The rows are grouped in 4 ways, from coarse to fine. Each group lies inside one group of the grouping before and may be the whole of it. The rows also spread widely along 15 directions, which tell nothing about the answers.
(in the rows, 128 means zero)
Some rows, each with its group in each grouping after it:
[ 76 130 129 138 152 130 109 120 118 139 140 117  78 122 155 140 154 148
 101 105 103 135 113 140 130 141 160]
q197 q541 q383 Penap
[181  95 133  92 134 167 111  89 101 107 114  83 105  63 155 171  71 144
  84 145 174 147 114 128 120 104 184]
q197 q541 q900 vinu
[130 107 124 115  89  99 105  85 116 136  86 173 179 148 190  95 174 137
 108 135 114 129 161 144 104 110 148]
q669 q756 q609 vuvup
[119 111 125 106 125 130 110 111  99 124 159 166 175 123 164 168 106 164
  92 122 136 154 120 131 110  76 194]
q669 q993 q673 parad
[118 141 135 129 135  94 110 125 143 132 155 133  76 122 108 135 167  88
 142 101 141  92  88 103 169 152  79]
q669 q756 q414 Bazu
[184 126 160 135 116  52 148  57 148 135 176 144 150  95 177 127 169 141
  59 121 158 155 113 136 127 156  96]
q669 q756 q609 Zosu
[155  99 153 102 123 115 173 100 105  83 127 108 116 104 116 124 127 104
 164 126 173 129 131 133 154 168  83]
q669 q756 q600 zaned
[188  90 149 110 114 124 179  94 126 116  98 105 151 128 136  94 139 137
 124 145 175 156  93 152 110 171 138]
q669 q756 q600 Ligar
[145 153 140 133 147 166 146 103 119 140 216 147 152  86 116 155  81 160
  71 114 169 152  97 104 157 157 112]
q197 q887 q702 Refoz
[126 166 135 130  89 177 115  72 125 153 163  89 103 105 116 117 128 144
  68 121 137 174 135 123 118 132 170]
q197 q887 q702 seg
[ 93 144 157 141 127 174 110 135  85 128 113 117  54  97  79  89 110 148
 129 115 154 186 198 157 115 105  79]
q669 q993 q673 Feg
[125 105 129 131 190 117 121 143 159 123 148 162 161  95 129 125 141 162
  81 132  84 117 118  91 131 125  89]
q197 q97 q534 susar
[160 110 113  99 127 144 115 136 141 119 111 126 148  99  83 146 102  96
 126 162 126  92 140  67 146  95 115]
q197 q97 q295 nobuz
[ 89  73 154  90 148 110 183 152 131  85 102 135 144 109 129 119 168 164
 135 120 129 131 148 145 110 148 119]
q669 q993 q673 Feg
[141  43 171  98 141 108 151 154 102 134 137 159 168  89 182 156 152 118
 114 126 114 151 117 152  79 161 171]
q197 q97 q534 susar
[ 69 154 115 143 161  88 131 156 123 140 192 113  85 140  60 204  90 120
 106 144  89 142 105  85 145  92 158]
q197 q887 q702 Refoz
[166 121 140 139 158 120 153 113 139 149 189 164 134  77 160 182 105 151
  64 105 169 111 101  99 176 163  86]
q669 q993 q673 parad
[ 97 118 103  85 104 155 147 122 142 129 162 136 157 117 120 192 122 144
  73 127 110 101 140  81 145 127 201]
q669 q756 q414 Bazu
[135  94 134  65 150 183 157 115 114  86 160 109 162  83  96 129  94 159
  88 141 140 157 111 109 111 155 151]
q197 q887 q702 Refoz
[108 106 128 115 184 123 157 120 135  97 125  95  64 124 115 104 152 145
 114 116 123 120  81 128 153 202  87]
q669 q756 q414 Bazu
[111 143 134 151  79 113 100  93 137 161 153 155 154 145 165 128 185 125
 116 104 104 131 144 125 127 105 164]
q669 q756 q600 zaned
[ 78 150 143 136 131 151  79 182  93 156 142 170  97 146  98 134 128  97
 189  94 166 125  69 139 133 103 144]
q197 q97 q534 susar
[117 142 128 133  95 149 117  96 121 100 125  93  99 149 103 109 154  95
 202 110 131 117 127 118 166 113 124]
q669 q756 q600 Ligar
[133 146 111  75  88 133 143 101  95 130 144 110 108 132  81 174  65 122
  80 154 195 153 110 118 127 116 196]
q669 q756 q609 Zosu
[ 78  91 125  96 180  88 201 155 166 105 135 152 184 134 113 125 165 175
  88 141  88 109 101 104 121 183 120]
q197 q887 q702 seg
[ 70 148 111 158  97 122 123 104 139 156 117 117 116 149 142 143 163 133
 102 134  51 116 190 103 144 111 161]
q197 q887 q702 Refoz
[103 107 126  60  96 106 142  68 122  65 137  99 119 134 133 116 192  84
 165 106 125 104 118 114 149 157 132]
q669 q993 q673 Feg
[128 134 182 194 128 126 133 144 127 154 189 153 115  97 131 137 156 131
 163  81 134 156 145 142 150 127  76]
q669 q756 q609 vuvup
[119 141 121 150 137 127 133  81 151 133 149 169 197 136 197 122 164 184
  99 105 129 108  98 125 157 135 139]
q197 q541 q383 Penap
[128  92 130 173 142 152 166 153 121 170 133  89 105 146 125 176  99 159
  99 149  76 176 118 135 110 128 214]
q669 q756 q414 Bazu
[ 77 134 126 156 177  99  92 152  98 164 126 147  55 150 154 140 135 131
 108 110 121 134  62 149 130 142 146]
q197 q97 q534 susar
[125  95 136 109 158 200  66 113 105  78 107  79  83  63 134 107 118 142
 137 120  93 139 164 118 124  90 121]
q197 q887 q702 seg
[140 120 151 184 148  67 162  92 134 113 128 121 138 142 173 127 155 170
 137 124 126 154 116 156 143 116 114]
q669 q756 q600 Ligar

New rows, each followed by its group in each grouping:
[123 106 140 141 144 125 152 107 128  97  91  86 107 140 144 100 162 132
 170 128 112 132 105 143 141 146 127]
q197 q97 q534 susar
[104 176 126 104  63  66 107  56 107 129 153 157 114 130 133 141 157  90
 100 120 162 119 170 120 151 115 110]
q669 q756 q414 Bazu
[132  93 118 155 183 148 118 178 130 151 120 151 129 130 107 130 113 111
 146 141  83 101 104  90 150 138  95]
q197 q97 q295 nobuz
[107 149 117 110 107 169 145 163 143 166 119 122  97 145  67 144 125  97
 151 120 180  85  66 102 159 165 156]
q197 q541 q383 Penap
[ 85 111 155 127 140 119 146 148  95 141 111 103  61 114 122 143 130 138
 114 128 139 168 134 169  99 148 162]
q197 q541 q383 Penap
[ 82 161  76 100  97  81 121  96 112 147 104 134 121 182  95 150  96 149
  43 179 115 149 151 111 108  78 200]
q669 q756 q609 vuvup
[ 96 104 134  54 147 116 158 100 135  77 154  83 122  88  92 126 143 164
  42 149 112 175 127 119  80 144 175]
q197 q97 q295 nobuz
[ 90 123 105 125 153 133 122  93  92 110 156 100  62 115 140 181  96 137
  81 127  86 131 157 110 165 134 145]
q669 q756 q414 Bazu
[ 95 139 145  90 119 142 120 113 107  87 124 125 122  82 114 137 118 158
 109 123 169 147 163 135 119  85 142]
q197 q97 q534 susar
[148  95 131 118 112 164 139  60 131 105 129  65 113  91 182 136 142 173
  72 124  99 160 156 134 122 134 189]
q669 q756 q609 vuvup
[202 146 159 192 123 123 137  93 178 176 131  90 125 115 120  87 157 147
 104 139 145 173  84 135 116 130 113]
q197 q541 q383 Penap
[185 149 160 152 113 182 112 133 156 121  83  82 115  91  68  84 115 148
 166 140 203 153 110 129 124  64 109]
q197 q97 q295 nobuz
[108 139 137 106 128  83 120 138 127 113 150 132 132 143  69 127 144  97
 154 139 147 141  78 115 114  97 137]
q197 q97 q295 nobuz
[122 159 120 118 121 164 182  66 131  97 144  94 124 116 107 121 102 196
  70 129 173 153 143 124 159 150 131]
q669 q756 q600 Ligar
[129 160 151 126 101 182 102  99 157 137 111  95  72  91 129  86 173 170
  95  87 195 137 101 148 128 137 138]
q669 q756 q414 Bazu
[109 143 155 138  95 131  99  99 102 124 182 158 126 140 154 114 186  87
 199  64 156 121  93 143 159 144 117]
q669 q756 q600 Ligar
[103 138 134 142 137 180 149 178 164 168 130 105 104 103  74 153 112 171
  82 132 129 133 119 101 124 127 166]
q197 q887 q702 Refoz
[ 73 102 161 102 141  58 142 130  98 101 129 168 115 117 153 118 175 147
 117 109 140 150 150 171 104 147 104]
q669 q756 q609 Zosu
[112  88 161 112 156 114 112 103  64  89 198 178 140  76 192 157 125 142
 118  90 127 158 157 154 133 136 104]
q669 q756 q609 Zosu
[108 137 129 181 141  91  80 136  94 128 105 109  77 185  98 114 124 108
 199 139 101 168 106 149 119  48 140]
q669 q756 q600 Ligar
[125 105 113  93 154  33 120 119 136 131 160 180 159 132 134 158 139 126
  55 149 104 123 101  98 111 122 128]
q669 q756 q609 vuvup
[ 86  80 157 109 137 141 116 143  51 127 155 182 132 105 167 141 124 132
 121 103 119 167 170 167  98 147 143]
q669 q756 q600 zaned
[106 141 177 143 116 157 143 164 103 139 131  97  81 110  52 109 117 135
 151 129 175 203 132 165  89 111 143]
q197 q97 q295 nobuz
[128 146 113 112  69 109 190  87 151 144 150  89 116 141  92 177 132 105
  90 145 134 116 142  88 160 155 174]
q669 q756 q600 Ligar
[ 83 115 131 107 137  89 154  90 125 120 124  96  92 111 150 144 153 165
  44 139  99 160 153 144 100 150 172]
q197 q541 q900 vinu
[119 181 155 167  91 164 115  84  96 133 136 142 119 127 157 110 135 137
 173  87 202 140 120 161 170 116 115]
q197 q97 q534 susar
[116 165  98 100 116 113 156 112 224 120 152  88 130 134  36 130 162 145
  72 142 118  94  94  48 152 121 137]
q669 q756 q600 zaned
[135 134 163 190 131 108 106 175 170 203 152 178 155 108 143 149 166 145
 104 111 119 136 106 121 109  89 140]
q197 q97 q534 susar
[190 143 144 173 120 168 135 114 141 153 115  59  61 113  73 108 111  87
 159 141 145 143 105 107 160 141  91]
q197 q97 q534 susar
[ 50 158 100 137 133  47 154  92 150 113 150 138 135 207 138 132 187 158
 120 117  96 117  77 125 153 130 161]
q669 q756 q609 vuvup
[160 143 143 142  87 181  75 105 135 112 153  86 120  99  97 144 124 112
 179 113 137 142 134 104 143  36 159]
q669 q756 q414 Bazu
[105 133 107 100 142 186  80 126 120 146 173 161 104 130 101  99 146  97
 113  94 113 100  85  90 154 183 102]
q669 q756 q414 Bazu
[122 144 122 152 114  90 136 143 103 183 124 144  88 184  92 145 110  85
 145 140 151 138  86 128 140 130 133]
q669 q993 q673 parad
[118 177 154 161 124 178 131 120 126 156 142  90  77 118  76  89 115 166
 104 119 175 191 101 150 116 135 129]
q197 q887 q702 seg
[115 129 101  76 147 131  90  67 103  45 114  69  86 127 103 116 118 104
 165 139 128 117 102 108 155  96 130]
q197 q541 q383 Penap
[114 144 129  81  95  80 135 116 148 116 151 157 171 171  82 107 180 101
 151 123 169 119  51 117 119 129 146]
q669 q756 q414 Bazu
[121  94 131 116 146 114 199 147 131 135 109 167 194 118 126 145 111 170
  88 160 132 128 157 124 121 153 126]
q197 q541 q383 Penap
[148 144 161 147 135 143 109 114 134 104 151 117 121 109 139 131 137 167
 162  88 206 146  49 154 143  87 144]
q669 q756 q414 Bazu
[135 152 124 130 149 214  59 137 116 150 128 167  96 119 115  68 118 145
 131  86 191 114  64 128 154 145  83]
q669 q756 q609 Zosu
[159 103 133 111  80 163 109 118 128 109 133  76 135 136  87 136 132  88
 195 138 111 148 113 109 117  70 197]
q669 q756 q609 Zosu
[104 173 169 188 101 134 161 129 150 157 171 111 129 125  95 142 139 201
 103 112 155 205 136 159 107  79 176]
q669 q756 q414 Bazu
[115  96  98 158 177 134 108 165 136 174  98 147 123 176 141 124 141 115
 143 137  67  92  61 107 141 152 147]
q197 q541 q383 Penap
[113  90 151 119 121  83 128 130 134 153 148 141 125 109 151 141 192  85
 105 124  66 130 145 116 105 160 137]
q197 q97 q534 susar
[130 142  97 174 165 156  59 148 119 151  90 108  77 143  96 142  76 123
 153 153 102 116 109  98 153  48 134]
q197 q541 q383 Penap
[165 150 143 170 121 109  68 102 120 142  96 124  81 135 158 104 140 129
 159 110 188 137  72 157 141  80 116]
q669 q756 q609 vuvup
[143 116 149 105 103  99 116 129 131 135 164 159 158 103 108 151 143 101
 126 123 147 136 131 107 114  90 127]
q669 q993 q673 Feg
[ 54 170 113 154 145 159 127 182 101 157 131 128  70 166  53 152  83 132
 149 129 148 136  96 122 150 106 158]
q197 q97 q295 nobuz
[151 112 109 154  97 159 125  91 123 118 146  92 161 154 124 161 113 110
 169 147  62 137 148  92 152  71 186]
q669 q756 q414 Bazu
[142 162 138 155 129 169  90  77 133 127 123  80  75  97 135  99 131 161
  97 116 146 162 119 135 136 101 131]
q197 q97 q534 susar
